There are 4 nested groupings, the coarsest first. Each group lies inside one group of the grouping before and may be the whole of it. The rows also spread widely along 11 directions, which tell nothing about the answers.
(in the rows, 128 means zero)
Known rows, each followed by its group in each grouping:
[148 175 135 132 182 159  93 100 111 160  97 131 167  95 144 114 187 168
 107 114  90 149] => Q_497 Q_323 Susa Q_806
[143 160 145  96 125 140 130 116 129  93 152 121 111 132 147 120 121 145
 114 108 111 110] => Q_816 Q_224 tuvob Q_310
[117 123 113 130 156 137 145 122 148 141 106 129 119 139 139 135 134 130
 125 150 126 139] => Q_497 Q_204 fub Q_198
[157 126 107 146 104 100 106 149 120 130 141 116 121 142 118 134 142 145
 141 157 148 155] => Q_497 Q_204 detul Q_85
[117 137 124 144 111 104  81 131 130 122 121 168 128 149 150 157 148 134
 137 150 137 168] => Q_497 Q_323 Susa Q_112
[151 127 106 126 120 155 146 109 134 133  71 147 126 142 109 137 144 122
 173 165 151 122] => Q_497 Q_204 fep Q_770
[125 118 147 113 129 128 119 130 146  74 129 190  91 165 158 162 136  76
 117  97 119 157] => Q_816 Q_609 Pepu Q_778
[136 152 125 105 142 140 127  63 122 125 120  95 163 117 203  87 128 175
 138 185 135 126] => Q_497 Q_204 fub Q_297
[213 143  60 139  56  94 126 108 119 150 127  90 139 155 127  79 133 131
 168 146  99 116] => Q_816 Q_224 Sov Q_154
[214  95 104 156 140 119 136 160 143 121 142 124  97 167 123 138 161  59
 122 105 126  99] => Q_816 Q_224 tuvob Q_276
[155 120  94 129 147  90 132 152 154  94 165 121  89 168 146 135 132 115
 123 149 151 117] => Q_816 Q_224 tuvob Q_310
[ 91 113  78 152 232  88 144 144 207 147 128 133  86 176 151 168 154 100
  90 165 133  91] => Q_497 Q_323 Susa Q_112
[160 110 110 151 158 116 128 137 152 134 153  77 113 144 161 132 140 134
 113 139 122  96] => Q_497 Q_204 fub Q_297
[149 107 117 183 176 124 108 142 151 140 133  92 127 142 168 144 165 140
 121 150 131 111] => Q_497 Q_204 fub Q_198
[198 167 110 116 180 147  95 116 150 106 144 106 103 128 113 144 179 169
 119  81  88  46] => Q_497 Q_204 detul Q_85
[166 135 124 158 116 154  87 113 128 107  96 143 143 136 159 127 170 147
 157  91  82 150] => Q_816 Q_609 Pepu Q_778
[ 90 140 137 155 138 133 130 133 147 177 118  98 132 123 138 136 129 153
  95 113  74 130] => Q_497 Q_323 Susa Q_806
[145 136 150  93 168 170 166 107 138 133 135  92 127 115 147 121 124 134
 100 108 118  90] => Q_497 Q_323 Susa Q_112
[ 98 115 127 148 141 164 152 154 141 159  72 153 113 129  90 158 141 123
 129 113 103 183] => Q_497 Q_204 fep Q_770
[164 135 151  93  94 152 125 138  71 127 111 177 134 109  93 127 143 109
 127 112 139 237] => Q_497 Q_204 detul Q_85
[130 108 152 141  96 151 162 109 124 144 137  38 152 119 183  99  90 166
 139 168 140 108] => Q_497 Q_204 fub Q_297
[170 160 116 163  72 102 103 137 112 152 119 110 133 144  96 113 150 135
 152 162 132  99] => Q_816 Q_224 tuvob Q_310
[136 162 121  82 105 120 140  72 135 102 121 134 125 148 161  97 115 121
 137 153 122 105] => Q_816 Q_609 Pepu Q_778
[113 146 145 120 145 140 122 129 135 147 131 127 112 121 133 140 135 133
  81  89  69 147] => Q_497 Q_204 fub Q_297
[161  94 176 170 129 185 165 158 126 131 113  95 128 129 133 139 134 102
 133  97 130 115] => Q_816 Q_224 Sov Q_154
[119 117 134 115 142 146 156 114 146 138 117 128 123 139 155 137 119 110
 115 128 120 127] => Q_497 Q_323 Susa Q_806
[168 168 111  73 141 121 121  89 103 131 123 150 145 120 135 101 151 130
 123 158 148 156] => Q_497 Q_323 Susa Q_112

New rows. What belongs after each?
[137 152 157 146 111 145 135 177 132 135 132 112  91 131  60 152 133 133
 109  79  99  92] => Q_816 Q_224 tuvob Q_310
[130 126 137  84 120 142 153 101 129 132 120 157 111 138 147 129 115  82
 101 113  98 156] => Q_497 Q_204 fub Q_297
[147 129 114  83 109 114 141  94 131 111 153 118 116 144 174 111 103 121
 119 147 124 137] => Q_497 Q_204 fub Q_297
[122 130 145 124 146 156 124 119 131 136  90 176 118 134 131 154 152 100
 114 112 104 159] => Q_497 Q_204 fub Q_297
[130 215 190 129 136 163  52 124  91 123  91 180 134  95  70 163 194 176
 129 121 131 121] => Q_497 Q_204 fep Q_770
[158 121  96 122 120 124 136 111 144 138 134 102 129 144 159 120 126 134
 132 130 109 119] => Q_497 Q_323 Susa Q_112
[127 203 203 117  88 123  71 127 101  88 157 150 114 127 116 148 137 152
 116 120 138  96] => Q_816 Q_224 Sov Q_154
[156 119 136 114 112 149 133 121 134  94 144 102 114 137 150 138 113 155
 148 129 143 105] => Q_497 Q_204 fub Q_198
[125 133 130 152 110 109 117 144 120 175 143 101 127 125 129 124 135 129
  88 117  79 168] => Q_497 Q_204 detul Q_85
[ 95 128 162 135 114 151 123 150 126 128 103 160 110 131 108 166 127 131
 125 118 124 172] => Q_497 Q_204 fub Q_297
[117 107  81 132 173 123 147 101 186 140 106 143 102 169 174 145 137  96
 115 136  87 112] => Q_497 Q_204 fub Q_198
[ 75 139 182 141  68 131 142  95 121 143 103 144 143 147 177 120 101  93
 126 180 134 133] => Q_816 Q_224 tuvob Q_310
[ 69 139 128 142 140  91 113 167 154 144 135 160  81 152 102 174 129 119
  86 130 109 165] => Q_497 Q_204 fub Q_198
[114 128 106 132 191 124 123 111 165 119 128 127 116 146 178 141 150 144
 114 151 121 127] => Q_497 Q_204 detul Q_85
[133  63 125 182  95 124 148 152 169 129 138  88  98 173 166 166 107  98
 144 146 135  93] => Q_497 Q_204 fep Q_770
[119 126 124  87 113 179 138  82 159  96  94 172 116 147 168 154 113 134
 148  80  77 130] => Q_497 Q_323 Susa Q_112
[160 131 106 110 139 117 136 125 110 129 139 107 137 122 139 103 137 150
 131 171 162 174] => Q_497 Q_204 detul Q_85
[133 106 138 180 159 135 122 155 153 126 116 144 110 157 150 156 160  89
 116 119 119 129] => Q_816 Q_224 tuvob Q_276
[140 126 133 132 116 119 114 133 108 148 128 144 128 130 140 129 142 107
 106 129 113 191] => Q_497 Q_204 fub Q_198
[163 138 126 104 123 125  97 134 136  81 159 142 101 144 138 159 134 148
 131  99 129 118] => Q_497 Q_323 Susa Q_806
[173 108 153 163 161 187 143 124 119 170  99  92 151 107 150 124 168 111
 112 103  94 127] => Q_497 Q_204 fep Q_770
[134 128 184 150 146 200 136 148 117 150  81 131 127 105  91 158 156 129
 122  88 110 128] => Q_497 Q_204 fub Q_297
[119 145 174 157 150 141 110 175 133 122 148  94 100 118  93 171 144 168
 110 124 149  93] => Q_497 Q_204 fep Q_770
[185 111 132 118 150 147 118 107 107 118 141 121 157 120 199 113 154 123
 122 126 136 173] => Q_497 Q_323 Susa Q_112
[197 167 141 109  93 103  98 111  99 125 163 112 128 130 136  96 150 105
  99 103  94 114] => Q_816 Q_609 Pepu Q_778
[115 138 129 139 176 157 160 109 147 143  76 143 133 139 141 121 153 110
 131 163 135 116] => Q_816 Q_224 tuvob Q_310
[138 152 137  79 218 169 158  96 146 122 118 136 111 116 141 130 154 116
  86 115 114 106] => Q_497 Q_204 fep Q_770
[201 123  94 141  66 122  90  93 125 124 127 110 150 151 176 118 142 143
 174 134 110 109] => Q_497 Q_323 Susa Q_112
[180 173 138 109 150 130 117 111 119 124 138 132 119 130 121 111 163 109
 101 115 111  88] => Q_816 Q_224 tuvob Q_276
[179 166 152 100 108 169 125  87 119  90 118 130 132 130 143 115 136 144
 155 112 121  80] => Q_816 Q_224 Sov Q_154
[162 109 155 158 145 149 126 172 105 149 125 116 136 115 108 146 160 120
 119 122 159 164] => Q_497 Q_323 Susa Q_112
[112 139 219 141 114 151 130 145 100 131 126 136 128 118 126 138 135  88
  92 112 134 146] => Q_816 Q_609 Pepu Q_778
[162 138 106 146 138 148 101 117 143 122 117 102 138 129 148 137 153 188
 155 116 108 102] => Q_497 Q_323 Susa Q_806
[135 111 154 157 142 160  90 126 124  98 121 134 151 125 197 152 151 166
 148 128 143 168] => Q_497 Q_323 Susa Q_806
[116 124 123 154 154 135 101 138 164 110 104 159  99 156 135 180 154 135
 138 128 120 116] => Q_497 Q_204 fub Q_297
[ 70 155 185 127 125 133  86 123 144  60 143 158 107 142 181 163 122 161
 120 112 120 140] => Q_816 Q_609 Pepu Q_778
[159 149 149 129  94 146 111 111 115 143 125 108 142 123 133 128 135 143
 130 115 108  99] => Q_497 Q_323 Susa Q_806
[124 150 176 142 169 128 118 155 129 154 125 151  97 132  83 170 165  82
  77 130 141  95] => Q_497 Q_204 fub Q_198
[134 143 167 147 139 136 106 146 117 145 126 134 118 124 111 153 156 119
 100 123 125 127] => Q_497 Q_204 fub Q_198
[169 132 157 165 181 124 129 151 136 164 161  59 117 124 123 135 166 114
  78 137 135  48] => Q_497 Q_204 detul Q_85
[179 150 148 124 127 138  95 140 106 118 135 138 116 123  99 146 162 134
 123 112 134 121] => Q_497 Q_204 fub Q_198
[142 102 134 166 138 147 175 141 121 191  88  94 141 127 110 119 144  91
 129 181 159 132] => Q_497 Q_204 fep Q_770
[114 124 125 127 139 153 161 161 126 153 116 104 114 111  92 133 122 154
 115 111 110 183] => Q_497 Q_204 fep Q_770
[162 148 121 150 132 111 139  88 133 205 135  42 150 126 161  82 141 119
  91 166  87  51] => Q_497 Q_204 fub Q_297
[154 118  93 107  99 133 148 110 135 129 120 120 118 142 142 120 117 127
 142 127 103 151] => Q_497 Q_204 fep Q_770
[202 116 102 160 151 100 149 174 121 146 142  95 115 148  93 116 161  91
 129 163 178 120] => Q_816 Q_224 Sov Q_154
[142 125  92 123 167 132 162  99 157 150 114  90 136 139 160 111 131 138
 131 167 134  92] => Q_497 Q_323 Susa Q_806
[ 89 133 219 175  97 175 132 100 110 142  97 106 171 119 195 116 122 127
 133 168 142 115] => Q_816 Q_224 tuvob Q_276
[147 143  89 135 128 114 123 114 153 142 122 103 114 147 129 129 140 146
 137 151 109  90] => Q_497 Q_204 fep Q_770
[113 158 168 143 131 115 108 119 121 167 147  98 142 119 155 126 137 132
  79 142 112 109] => Q_497 Q_323 Susa Q_806
[147 112 108 115 104  98 153 122 137 156 156 100 119 149 157 116 105  92
  99 135 110 131] => Q_497 Q_323 Susa Q_806
[134 137 123 189 137 121  99 150 150 172 102 119 125 144 104 161 169 131
 127 134 112  87] => Q_497 Q_323 Susa Q_806
[157 139 152 142  83 122 112 157 107 140 115 184 104 150  81 149 152  56
 112  98 109 155] => Q_816 Q_224 tuvob Q_276
[140 141 125 125 152 115 125 126 127 144 126 128 131 133 131 130 147 123
 116 162 154 131] => Q_497 Q_323 Susa Q_806
[163 121 125  95 131 194 164  96 126  89  83 164 134 133 155 117 130 122
 165  98 115 172] => Q_816 Q_224 Sov Q_154
[176 135 133 124 129 174 125  86 125 133  96 119 154 124 156 121 153 139
 152 124 119  96] => Q_497 Q_323 Susa Q_112
